There are 10 hidden switches. A switch that is on adds its own fixed numbers to the row, and there is some noise. The rows also spread widely along 12 directions, which tell nothing about the answers.
Known rows, each followed by its switches (1 for on, 0 for off):
[ -8  -7   9 -25   5  15 -14  16  47  -5  32  -3 -12   7 -16   0 -45 -20
  50  30  55  10 -25  16 -16  -3   7 -17   7  11   7 -11 -43  25  -7 -23
  21] -> 1 0 1 1 1 0 0 1 0 0
[-12  15 -14  41  20  17   9  13  38  48  47  23  -8  -4 -16  -3 -24  24
  10  34  42   8  39   5  -8 -10  15 -17  -3  -3 -12 -17 -23  -8 -13  -2
  21] -> 1 0 1 1 0 1 1 1 1 0
[  8  25  23 -51  20  33  -9  21  28 -35  13  33  17  40   3 -12  11  18
   0 -43 -23  23  24  28  23  45 -38 -24  -8  17   2 -14 -13  27  54 -23
   6] -> 1 0 1 0 1 1 1 0 0 0
[  6 -63  -5 -11 -20  -6 -21  16   1 -18   1  33 -32  17 -12  23 -50 -20
  -3   2   0 -22  16 -12  26   4   4 -11 -15  16   2  -3 -19  36  25   8
  -8] -> 0 0 0 1 0 1 0 1 0 1
[  7   5  11 -12   0  22  26  19  -3  -6   9 -26   8 -29  11 -20 -11  10
  55  16  32   3   1   7  -5  -4  15 -30  27   2  -8 -14 -12   7  -8 -27
  20] -> 0 1 0 0 1 0 0 0 0 0
[-12  41  17  -5 -17 -21  -3  22  10  19  16  15 -13  14 -41  -4 -23 -28
 -12  37  28 -11  -5  44 -22   9 -29 -21  -8  11 -21  20 -28  14 -34   5
 -21] -> 0 0 1 1 0 0 0 1 0 0
[-16  34  47   0 -13   4   9  19 -12  40 -16 -38  -9   4 -45  -9 -40  -6
  59  44  17  -4  -5  38  11 -34   3 -31  20   1 -17   0 -23  30 -28 -12
   9] -> 0 0 1 1 1 0 1 1 1 1
[ 33  35  45 -43  10   0  -2  32  -8  -7 -23  -8  15  12 -27 -13 -46  18
  55  12   0  27 -11  41  -2  27 -35 -37  34  -4 -29  -3   2   7 -19 -33
   8] -> 0 0 1 1 1 0 0 1 0 0
[  8  30  54 -32 -24  33 -21  25  -8  13  -1   7 -11  -9 -26  20   8 -18
  -1   3 -10  24   9  24  46  -5  -9 -19  -1   2   0 -32  -5  36  18  17
 -11] -> 1 1 1 0 1 1 1 0 1 0
[ 23   2  28 -34  15  16 -29   8   3 -38  -4  32 -11  15 -10  21 -12   7
  14 -10  -6  18   6  21   0   5 -19  -6  -2 -25  -4 -13  -5  33  11  18
  -7] -> 0 0 0 1 0 0 1 1 0 0
[-13 -28 -19  39  -7   9  27  25  12  45  18 -26 -15 -27  -3 -18 -42   9
  40  39  32 -22  29  -6   7 -15  44 -25  21  27 -11   0 -30   1  -4 -16
  25] -> 1 0 0 0 1 0 1 1 1 1
[  5 -24  -2  21 -12   0 -21  12  22  33  16  30 -24   5 -31  21 -43  -3
  -9  23  18   8  16  -6  27   6  14  -8   0   8   3 -22 -12  11  11  19
   4] -> 1 0 1 0 0 0 1 1 1 0
[  1  -6   8   5 -11  -1  12  22   2   8 -14 -18   8  -6   5  -2 -20   5
  43  23  25 -12   8  22   9  -6   7  -8  18   1  -7  -1 -16  28 -15  -6
   6] -> 0 0 1 1 0 1 0 1 1 0
[ 10 -22  13  -5  16  11 -20  19  11  31  25  10 -42   7 -56  19 -82 -15
  21  34  18  15 -20   2  -8   0   5 -38  -7  15  -8  -6 -19   4  -8   5
  -7] -> 1 1 0 0 1 0 0 0 0 1
[-14  10   1  -8 -13   1   8  10  -6 -36  -1   8  24   8  26  -6  14  -5
  18   5  23  -5   2  18   4   1 -30 -20  -3  -5   5  -3 -10  37 -10  -9
   0] -> 0 0 0 1 0 0 0 0 1 0
[-14  49  17   2  14   2   4  11   9  19  10  16 -19  18 -31  -6   8   8
  -5  26   0  -6  11  55 -29  -9 -28 -22  -6  -7 -16  19 -36  16 -29  25
 -25] -> 1 0 0 0 0 0 1 0 1 0
[-23  17  28 -42 -17   5   0  11  33 -34 -12 -11  12  43   2  -8 -10  -4
  77  20  41  -6 -16  41  16 -22 -27  -6  13 -16  12  -7 -64  62  -6 -26
  28] -> 1 0 1 1 0 1 1 1 1 0
[-18  -9 -11  35  28   0  -5   6  -4  12   7  29 -15  31 -23  16 -37   3
 -14  14   0 -13  15  13  -8   6 -22 -25 -35   5  -7  18  -2  26  -4  33
 -24] -> 1 0 0 0 0 0 0 1 1 1
[-13 -18 -15  26   8   0  12  19 -10   4  21  19  -2  20 -20 -12 -67  -2
  21  19  21 -11  29 -19   4   4 -21 -52 -29  23 -16   2   9  23   3 -27
  18] -> 0 1 1 1 1 0 0 1 0 1
[ -9  13  -4  19   8   6  10   9  30  25  28  21 -19   8 -25  -7 -37  19
  34  50  45  -8  24  16 -20 -20  -4 -15  -1 -15 -18  -4 -44   8 -24   2
  18] -> 1 1 1 1 0 0 1 0 0 0
[ 37   9  14   9  -6 -20 -28  17  20  22  14  55 -11   4 -30  42 -58  13
   4  42  32  31  -2  11  15  30 -17  13  19 -32 -23 -30 -12 -12 -13  28
  -7] -> 0 0 1 0 0 1 1 1 0 0
[ 25 -59   3  -8 -13   2  -7   4  31  13 -16   4 -38   9 -17  14 -46  30
  37  16  -9 -16  22   2  20  -3  41  14  43  -9  -2  -9 -52  20  30  14
  13] -> 0 0 0 1 0 0 1 1 1 0
[  7   9 -17  35 -34 -28  16  23 -20  -6   3  29   9 -27  37   7  -6   8
  20  62  55 -10  22   2  16  -9 -25  -8  11 -29 -23 -15 -15   4 -51  12
   1] -> 1 0 0 0 0 1 0 0 1 0
[  7   6  32   3  23  35  -6  21  -6  17  -5 -22 -18 -31 -14  12 -28   9
  51  32  20  11   8  28  -4 -42  23 -18   5 -15 -12  -9  -9  29 -24  23
  -3] -> 1 0 1 1 1 0 0 1 1 1
[-28  24 -19  47  41  26  21  18  -7 -24  42  39   1  -5  28 -19   9  23
  16  18  31  -8  66   2 -26 -32 -24 -44 -45 -13 -15  -1   3  32 -21  12
  14] -> 1 0 1 0 1 1 1 1 1 0
[ -6 -21  23  45   4  35   8   7 -23  60 -11 -12 -11  -2 -32  -8 -48  33
  48  20   3  19  53 -35  52 -28  38 -38  12   1  -2 -47  31   4  16 -11
  43] -> 1 0 1 1 1 1 1 1 1 0
[ 18 -11 -26  30  -7   3  14  31  46  38  26   6  14 -31  27  18 -20  18
  16  27  40  -2   6  14  13  57  32  35  43  15 -10  -7 -39 -12  16   5
   4] -> 1 0 0 0 1 1 1 1 0 0
[ 40 -19  14 -43 -53 -15 -26  30  16 -31 -11  32 -13 -10  11  24 -26  -4
   9  15  12   8  19  12  63   7 -11   8  27 -10 -12 -25 -41  29  13   3
   8] -> 1 0 1 0 0 0 1 1 1 1
[ 33 -31 -12 -10  18  15 -17  39   1 -33  23  26 -22 -43  23  11 -33  -3
  15  11  19  10  24   1 -22 -10   4 -33 -11   2 -13  -6   0  27 -21  12
  -4] -> 1 0 1 0 1 0 0 1 1 0

New rows, each followed by its switches (1 for on, 0 for off):
[ 16 -20 -19  13  13   5   6  24  11  -4   5  15   3 -10  15  -1 -26  18
   9   7  14   1  28   8   0  15   0 -19   0   8 -10   1   1  12  -4   2
   3] -> 1 0 1 0 0 0 0 1 1 0
[-19 -17   4 -16 -19   5   1  12   1  -9   6   2 -13  23 -17 -24 -14 -13
  -4  -6  -4 -18  26   3  11 -10  -8 -48 -14  32   7   0 -13  36  16 -25
   6] -> 0 0 1 1 0 0 0 0 1 0
[-32  29  10  13  -6   1   6  20  -8   2   3  -2  15  19  -7  -6  -7 -23
   5  17  21  -4  -4  25   9   9 -29 -29 -20  21   2   6   1  41  -9   1
  -7] -> 1 0 1 0 1 0 0 1 1 0
[ -7  -9   5  -2 -12   7   0  -3   4  -6   9  26 -12  19 -11  -7 -13   9
   6  11  22   2  24 -11  25  -2  -4 -18   1 -11   0 -22  -7   5  11   0
  17] -> 1 0 0 0 0 0 0 1 0 0
[ 20 -17 -12  22 -24 -31   2  31 -44 -19 -10  18   4 -29  19   6 -40 -11
  17  37  30   0   5  -6  -5   2 -27 -38   2  -5 -20  -5  22  11 -54   2
 -10] -> 0 0 0 0 0 0 0 0 1 0
[ -1 -48  -1  39   9  27 -19  12   1  27   0 -18  -8 -40   5  58 -30 -19
  12  16  18  -1 -17   5  14   3  55  27   0  12  16  -9   5  42  16  54
 -29] -> 0 0 0 1 1 0 0 1 1 1
[ -1 -48 -46  33 -35 -13  10  25  12   6  34  21  -2 -24  16  -7 -59 -15
  17  39  66 -14  32 -39  20   3   8 -22  -3  17  -8 -19 -12   5 -14 -26
  36] -> 1 1 1 1 0 0 0 1 0 0
[-28  20  12  15  -1  18  24  17 -32 -18 -13  -7  12  11  11 -26  -7   9
  54  19  14 -14  40   7   9 -36 -31 -49 -18  -5  -7  -3  -1  56 -15 -14
  24] -> 1 1 1 1 1 0 1 0 1 0
[-12 -33 -17  12 -13 -11   8  21  14  12  -2  -9   6  17  -6  -3 -44 -11
   7   4  13 -19   1  10  20  23   4 -20  -1  41   3  11 -12  28  16 -18
  -1] -> 0 0 1 0 0 0 0 1 1 1
[-15  16  20  -2 -39   8  -9  26 -16  10  11  -6  -2 -24 -13  12  -8 -48
   5  23  28   5  -9   5  30  -5  -5 -24  -5  18   7 -17  -3  39  -9   3
   1] -> 1 1 0 0 1 0 1 1 1 0
[-14   4 -11  39  -8  -5  27  22 -11  28  -3  -5   8  -5  -6 -11 -20   3
   5  20  11 -23  30  15  -2   1  -7 -29 -10  21 -12  13   0  27 -14   3
  -5] -> 0 1 1 0 0 0 1 0 1 0
[ 17 -42  14  -4 -30  -7 -29  18  -2  20  -9   5 -30  -9 -33  30 -51 -26
   4  17   0   3  -7  -2  21   1  20 -12  13  13   5 -16  -6  25   3  17
  -6] -> 0 0 0 1 0 0 1 1 1 0
[-15  -1 -13   4  11  20  16  14  33   3  43  26 -28  17 -10 -12 -30  16
  27  34  28 -26  43   9  -7 -22  -6 -21 -17   1 -17   4 -62  20   5  -8
  13] -> 1 1 1 1 1 1 0 0 0 1
[ 32 -37   1 -22  17  11  -9  28  15 -10   1  20 -24   7 -10  -8 -44  22
  19  -5 -13   4  37   2   7   6  -1 -38   4   8 -12  -5  -9  13  10 -13
  10] -> 1 0 1 0 0 1 0 1 1 0
[-19 -16  10   4  -1  14 -18   1   9 -16   7  11  24  17   0  24 -22 -21
  16  -1  47  19 -21  -5  34  11  -4  -1 -19  -1  23 -29  13  37  21   7
   2] -> 0 0 1 0 0 0 0 1 0 1
[-12 -11   8  -3  10  11 -17  15  -7 -40  21  26 -24   1  -2  10 -36 -23
  34  25  41   1   4  -3  -7 -32 -17 -34 -30 -13  -2 -11 -13  44 -18  10
  10] -> 1 0 0 0 1 0 1 1 0 1
[-34  34  -8  27   6  30  23   0  22  18  59  20  27   3   3 -25 -11  20
  44  34  81  22  29 -19  18 -24 -12 -41 -10 -15  -3 -44 -18 -16 -13 -45
  55] -> 1 1 0 1 0 1 1 0 0 1
[ 14 -60 -35  35 -29 -11   5  27  -4  12  20  25 -19 -20   5  -2 -82  -2
  28  44  37  -8  40 -48  29  -4   8 -39   1  16 -14 -18  -4  14  -8 -22
  36] -> 1 1 1 1 1 0 0 1 1 0
[-15   1   3   6  26  18   5   5  35   8  19   5 -10  18 -12   4 -11  13
  23  16  22 -13  13  31 -21 -15   8  -2  -6  -6   1   6 -38  30  -2  12
  -3] -> 0 0 1 1 0 1 0 1 1 0
[ -4  -7 -12  19 -12 -21 -13  16 -12 -31  -8  48 -10  21  11  24 -10  -8
 -18  13  -2 -23  24  18   4  11 -44  -1 -28  -9  -8  16 -12  50  -6  44
 -27] -> 1 0 0 0 0 0 1 1 1 0
[ 33 -47 -19 -16 -43 -29   8  33  19 -20 -26  14 -28  -5  19   5 -26   5
   7  21   2 -50  32  27  18  24   8  28  30  10 -21  24 -58  31  11  21
 -14] -> 1 0 1 0 0 0 0 1 0 0
[ 13   1 -10  -7  12   5   6  23  23   4  37  34 -33   0 -13 -11 -32  19
  -3  24   9 -10  36  15 -12  10  -3 -24   1   6 -32  11 -43 -10   0  -1
  -3] -> 1 0 0 0 1 0 0 1 0 1
[-10   1   0  17  26  15  -8  21   0   4  16  11   4   3 -12  -2 -36  -3
  15   4  23  15  17   6   1  -7 -15 -47 -28  16  -2  -8  17  25 -13  -7
   8] -> 1 0 1 0 0 0 1 1 1 1
[ -3  22  25 -14  -3  20  16  26  -5  13  -6 -12  -9   8 -21 -18 -22  12
  40  17  -3  -9  28  26  13 -17 -11 -35   4   5 -17   1 -20  30  -4 -17
  13] -> 1 1 1 1 1 1 0 1 1 0
[ -5 -20 -19  22 -15   4   2  35 -16 -16  30   5 -24 -60  28   0 -11 -31
  15  38  44 -15  19  -2 -27 -32  13 -38 -16  13  -8  -3 -14  32 -44  11
   1] -> 1 0 0 0 1 0 1 0 1 0
[ 21 -42 -17  16   2  11  -9  20  32  23  25  10 -15 -29  -2  24 -36   6
   1  12  20   5  11  -1   9  13  40   4  18  12   0 -12 -25   0  13  14
  -1] -> 0 0 0 0 0 0 1 1 1 1
[-14   3   1  21   5   8  -5   7   7   5  26  18 -10   1  -9   2 -41   1
  49  45  50  14   5  -7  -4 -26  -5 -29   1 -16  -5 -22 -20  19 -26  -5
  28] -> 1 0 0 1 1 0 1 1 1 0
[  4  -7 -15 -10 -28  -9 -13  37  37 -29  31  17  10 -32  33  26  -6 -39
   8  21  59 -12  -9  26  -9  14  -2  21  -3   8   1   1 -42  41 -13   7
  -9] -> 0 0 1 1 0 1 1 1 0 0
[ 10  -6  28 -43  -6  29 -17  12  12 -11   5  10 -39   7 -19   0   1  -1
   1  -4 -24  -3  26  23  13 -10  11 -20   7   4  -2  -4 -39  31  28  11
  -4] -> 1 0 0 1 1 0 0 1 1 0
[ 12   7 -13   0  18  39  33  26   9  -9  20  -5  28 -39  39 -34  26  35
   3 -26  10   2  65  14  -6  14  24 -20  13  12 -16  -8  15  -5  15 -22
  18] -> 0 0 1 1 0 0 0 1 0 0
[ 27  -1  22   2  -3   9  -5  21   1  38 -10   2 -27 -19 -28   1 -32  19
  20  26   3   6  37  20   4  -9  23 -13  24  -4 -22 -16  -8  -1 -13  15
   1] -> 1 0 1 1 0 0 1 0 0 0
[ 18 -59  -7  19  -8  16 -16  19  11  21  10   4 -26 -37  -6  21 -45  -9
  10  19  27   4  23 -18  15  -4  51   1   7  11   2 -26   6  10   5  21
   5] -> 1 0 1 1 0 0 0 1 0 0
[ 12  21  40  -9   1  29   8  23 -10  19  -5 -35   6 -38 -11 -13 -17  10
  60  23  27  24   7  20   1 -22  27 -30  32  -3 -11 -31   6   7 -21 -17
  20] -> 0 0 1 1 1 0 1 0 0 0
[ -3  -3  -9  19  11  -1   5  12  -1   6  12  17 -15   2  -8  -5 -22   7
   4  22  26  -9  18  11 -13   4  -4 -19  -5  -1 -12   5  -6   4 -16  12
  -1] -> 1 0 0 0 0 0 0 1 0 0
[-44  26 -12  44 -33   4  21  26   3  32  32 -16  17 -34  11 -16  -2 -32
  20  48  70 -13  14   8   9 -18   9 -18  -5  22   0 -12 -18  25 -28 -14
  20] -> 1 0 1 1 1 0 1 1 1 0
[ -1  -8   2  11 -34  14 -10  39  -5  32  19 -14 -10 -49  -4  10 -21 -38
  -5  20  17  -3  11   5  28  -1  29 -20   6  38  -1 -10  -9  19  -1  -2
  -2] -> 1 0 0 1 1 0 1 1 1 1
[ -1  20   6  48   7   6  23  17  -1  56   4  -3  -1 -14 -18   0 -19  26
   8  28   9  -6  33  15   5  20  21   1  19   4 -23  -3   4  -2   3  22
  -4] -> 0 0 1 0 1 0 1 1 0 0
[-19 -20 -13  68  21  20   4  12 -10  40  12  11 -17 -11 -12   8 -30  11
   0  23  12 -15  55  -5   4 -30  22 -18 -31   4  -8   0  13  26  -6  35
  -2] -> 1 0 1 1 0 0 1 1 1 1
[ -1   9   8   1 -49  -9   5  19 -17  13  -5   1   7 -14  -4  -2   8 -21
 -25  10  10  -6  13   9  38  17   0 -17  13  16  -4 -11   3   7   1  -2
  -6] -> 0 0 0 0 0 0 0 1 1 0
[ 10 -10 -14  -7   4  14   4  23  54   4  44   7 -12 -20   2  -3 -50   8
  59  46  63   6   3   6 -20  -6  14 -11  20   1 -10 -15 -61  11 -14 -21
  32] -> 1 1 1 1 1 0 1 0 0 0
[ 16 -24 -20  10  13  23   7  10  28   0  24  35 -30 -12   9  -3  -2  34
 -14   4   2 -19  71   5  -6  -3  27   6  -2  -7 -16  -1 -29   7  20  25
   1] -> 1 0 1 1 0 0 0 1 0 0
[ -1  24  17 -50 -15  17  -3  23  28 -39  15   2   9   1  18 -17  25 -11
  16  -7  20   8   5  38   4  -4 -20 -22   4   9   6  -6 -38  38   1 -22
   9] -> 1 0 1 0 0 0 1 0 1 0
[ -3  -8 -15   8 -14  -8   3  15  10 -15  40  42 -15   0   4   0 -27  -8
   2  30  42  -9  15 -12   1   8 -12 -21  -8   1 -13 -11 -25   7  -4  -5
   8] -> 0 0 0 0 1 1 0 1 0 0
[ 15  11  31 -25  11  23   4  16  26  25  -1 -18   4   4 -25 -12 -22  18
  42   5  22  21   0  28  13  10  19 -16  31   3  -5 -21 -12  -8   6 -23
  19] -> 1 0 1 0 0 1 0 1 0 0
[  5  17  17   8   6  13  19  38 -11  33   7 -21 -21 -28 -27 -11 -31  -2
  24  29  -1 -17  27  31 -21 -23   9 -38   1  15 -30  19 -11  23 -27  -1
  -8] -> 0 1 1 1 1 1 0 1 1 0
